The same things were measured in two ways. Each way mixes the same 5 hidden numbers, adds some noise and spreads widely along 3 directions of its own, which tell nothing about the thing.
In the rows, zero is written as 128.
Some things both ways: the first way, then the second way.
[196 142 131 177 107 145  95 176 189 122  83 105 162 117 179]
[126 135 149 130 187 172 185 117 176 144 127  83 153 130 159 128 151 169
 157 141]

[104 141 139 118 136 123 121 110 123 166 136 140 115 127  89]
[135 104 111 169 139 173 159 155 156 153 120 120 113 134 170 148 107 143
 145 123]

[151 109 147 150  91 171  72 155 125  78 157 120 179 100  81]
[149  94  99 155 142 116 180 121 174 137 161 140 126 134 141 110 143 164
 175 142]

[109 123 115 160 135 177 126 145 155 132 104 131 143 156 139]
[133 151 124 176 152 169 157 146 158 155  99 112 123 135 149 128 136 121
 139 131]

[ 91 112 136 113 170 123 103 115 111  99 135 164 101 111  85]
[153  69 105 140 140 180 168 163 162 158 156 109  99 118 186 161 116 158
 151 131]

[154 117 138 141  88 161  97 156 134 110 120 115 134 112 124]
[ 89 102 100 144 111 149 118 132 120 114 204  90 108 132 189 159  91 141
 156 137]

[146 149 142 130 223 162  90 126 118  85 167 119  99 138 140]
[198 109  99 174  96 225 197 150 181 169 142 146  99 100 136  96 152  97
 170 177]

[111 130  89 169 108 107 144 101  74  53 157 161 188 113  67]
[132  81  83 160  90 140 153 118 156 137 135 138 150 134 143 112  92 154
 169 113]

[113 130 125 137 118 164 143 136 152 141 109 116 137 148 147]
[115 182 133 159 161 130 154 142 168 161  72  95 156 139 140 115 144 126
 129 113]

[ 67 122 157  83 195 195 126 122 155 164 143 117  85 171 138]
[160 134 102 190 149 193 158 193 157 174 109  71  95 118 178 153 148  94
 124 160]

[145 177  79 176 142 123 176  97 100  91 146 120 170 162 149]
[112 137 115 160  78 207 129 125 124 130 136 134 134 120 154 118  84 113
 145 125]

[116 118 156 127 195 152  60 138 142 124 132 149  87 111  93]
[149  89  76 137  91 156 143 185 163 161 154 103  91 114 166 137 128 114
 128 142]

[145 116 124 143  90 117 112 153 144 126  81 136 118 101 134]
[116  96 109 149 178 130 169 129 159 158 110  48 171 135 169 135 132 157
 147 131]

[136 124 115 134 123 136 130 132 108  69 123 131 121 119 141]
[106 139 131 128 127 148 147 120 152 130 141 125 136 133 144 120 116 159
 149 111]

[103 104 112 138 124 148 128 142 127  97  98 146 111 127 128]
[ 87 141  94 139 100 113 106 159 137 137 125  78 140 143 159 132 109 119
 115 104]

[115 125 169 113 170 176  71 132 135 127 169 126 127 125  85]
[136 117  89 133  93 142 141 168 156 152 156 127  82 120 156 127 124 129
 124 130]

[197 150 113 170 134  59  98 133 120  84  91 148 107  75 145]
[137  91 111 121 122 145 185 109 184 159 108  88 197 120 124  97 134 164
 154 122]

Other things, the second way, with their names:
(360): [136 116 135 141 164 216 182 121 168 161 100  79 168 118 159 126 122 155
 149 141]
(66): [ 59 118 146 119 132 161  94 128 133 105 149 132 105 158 193 187  56 197
 130  74]
(181): [133 105  93 134 133 123 142 158 156 135 195  95  83 131 174 144 142 145
 138 146]
(15): [ 96 104 106 133 129 141 135 142 137 126 161  62 143 132 177 144 114 152
 143 129]
(247): [152 134 102 128 145  97 174 152 199 164 120 132 119 140 122 106 165 159
 123 122]
(407): [154 119  63 155 103 114 148 179 160 155 154  87 105 114 152 114 150 105
 123 150]
(147): [122  93 127 110 115 209 155 126 163 146 121 114 148 127 153 130  94 178
 135 109]
(48): [159 104  99 137 127 172 177 166 190 183  84  67 141 117 143 119 147 131
 111 133]
(275): [102 177 106 136 124 104 131 145 153 138 134  81 137 132 137 106 148 115
 124 131]
(282): [ 99 141 143 120 143 161 142 129 139 119 178 125  94 135 166 149 114 167
 148 137]
(419): [138  92  94 148  88 190 136 160 148 149 149 129  94 122 166 146  98 137
 143 122]
(340): [150 135 122 142 139 158 173 140 173 150 147 134  98 123 144 118 147 148
 147 147]
(11): [120 104 123 168 138 171 139 124 129 119 183 114 124 130 182 144 103 147
 181 136]
(354): [101 118  95 141 112 148 116 178 129 141 150  63 105 133 188 161 105 117
 114 130]
(287): [102 137 129 139 116 174 121 135 129 108 199 159  76 136 175 150  99 158
 154 126]
(70): [ 98 165 132 139 119 156 123 147 150 145  75 135 135 146 145 128  96 145
 112  83]
(374): [ 99 153 141 146 166 157 136 129 136 118 161 101 116 144 178 152 121 145
 151 132]
(240): [162  44 100 146 126 162 180 116 160 131 207 157 100 123 166 134 112 180
 198 141]
(246): [125 101 136 153 154 212 168 116 147 135 133  96 150 127 169 143 101 154
 171 138]
(436): [153  36 126 121 137 235 187 124 176 152 137 123 135 117 170 152  94 196
 159 123]
(241): [115 127  92 163  63 160 107 170 127 136 139 155  84 130 165 140  80 115
 123  97]
(39): [131 114 119 139 128 148 165 114 166 129 157 142 132 130 143 111 133 165
 164 131]
(35): [102 191 165 215 175 188 122 120 118  99 164 188  69 148 184 159 102 131
 182 117]
(254): [117 121 158 130 173 207 176 121 170 153 106  91 153 132 166 150 119 173
 139 125]
(362): [108 140 109 129 107 136 117 167 137 128 167 124  77 137 174 152 109 146
 108 116]
(110): [169 109 118 177 145 166 175 150 160 141 197 172  46 127 170 145 146 141
 168 153]
(379): [ 97  83 109 152 130 111 121 109 129 106 202 142 119 151 183 153  78 191
 177  98]
(29): [150 118 108 160  97 180 144 153 150 143 150 151  90 123 152 124 110 126
 145 125]
(377): [ 95 142 119 158 131 172 106 166 114 131 167  98  86 137 194 176  96 125
 133 124]
(345): [119 174 151 163 142 200 159 112 157 147  74 131 171 128 127 103 124 133
 150 117]
(86): [150 110 124 148 150 145 174 122 173 134 159 158 107 131 151 122 130 178
 168 119]
(380): [ 83 138 117 115 153  94 129 164 173 156  81  65 147 145 150 151 126 165
  85  81]
(115): [ 93 132 117 135 105 194 119 149 128 140 125  91 130 131 171 147  85 130
 124 113]
(355): [ 89 115 151 160 161 194 144 114 134 128 130  99 151 133 185 160  87 167
 160 116]

Some of these things the first way, each followed by its name:
[126 147  70 178 108 120 184 115 116  53 123 131 206 142 150]	(246)
[ 98 121 153  99 126 108 106 122 160 194  88 147  83 113 106]	(380)
[150 110 126 143  83 188 120 169 159 110  99 105 143 139 166]	(374)
[ 92 116 136 107 143 164 121 129 134 127 127 129 110 139 122]	(354)
[127 159 148 135 160 156 100 112 127 154 179 119 149 142  92]	(29)
[135 156 140 138 171 109  92 114 128 166 138 145  95 120  96]	(419)
[ 92 125 129 109  49 230 170 130 110 155 165  78 149 186 126]	(35)
[191 146 147 171 104 155  69 158 153 117 141 100 180 113 117]	(39)
[146 176  98 164 169  60 146  88 113 112 122 154 144 117 128]	(147)
[149 120 116 149  86 146 122 145 116  88 119 125 134 121 128]	(11)
[132 153  87 165  73 116 181 114 127 120 108 123 192 148 143]	(355)
[123  96 177  93 172 185  54 158 134 112 133 130  55 109 114]	(407)
[146 119 158 136 160 169  65 156 149 122 123 128  90 111 127]	(340)
[ 84  80 158 102 147 213  65 156 112  86 158 137  88 127  79]	(110)
[135 173  93 119 153  94 187  91  88 113 114 128  75 142 182]	(345)
[112 120 165 117 143 179  76 146 150 155 139 122 114 126  96]	(362)
[108 137 129 137 206 121 108 119 151 115 109 150 122 123 127]	(48)
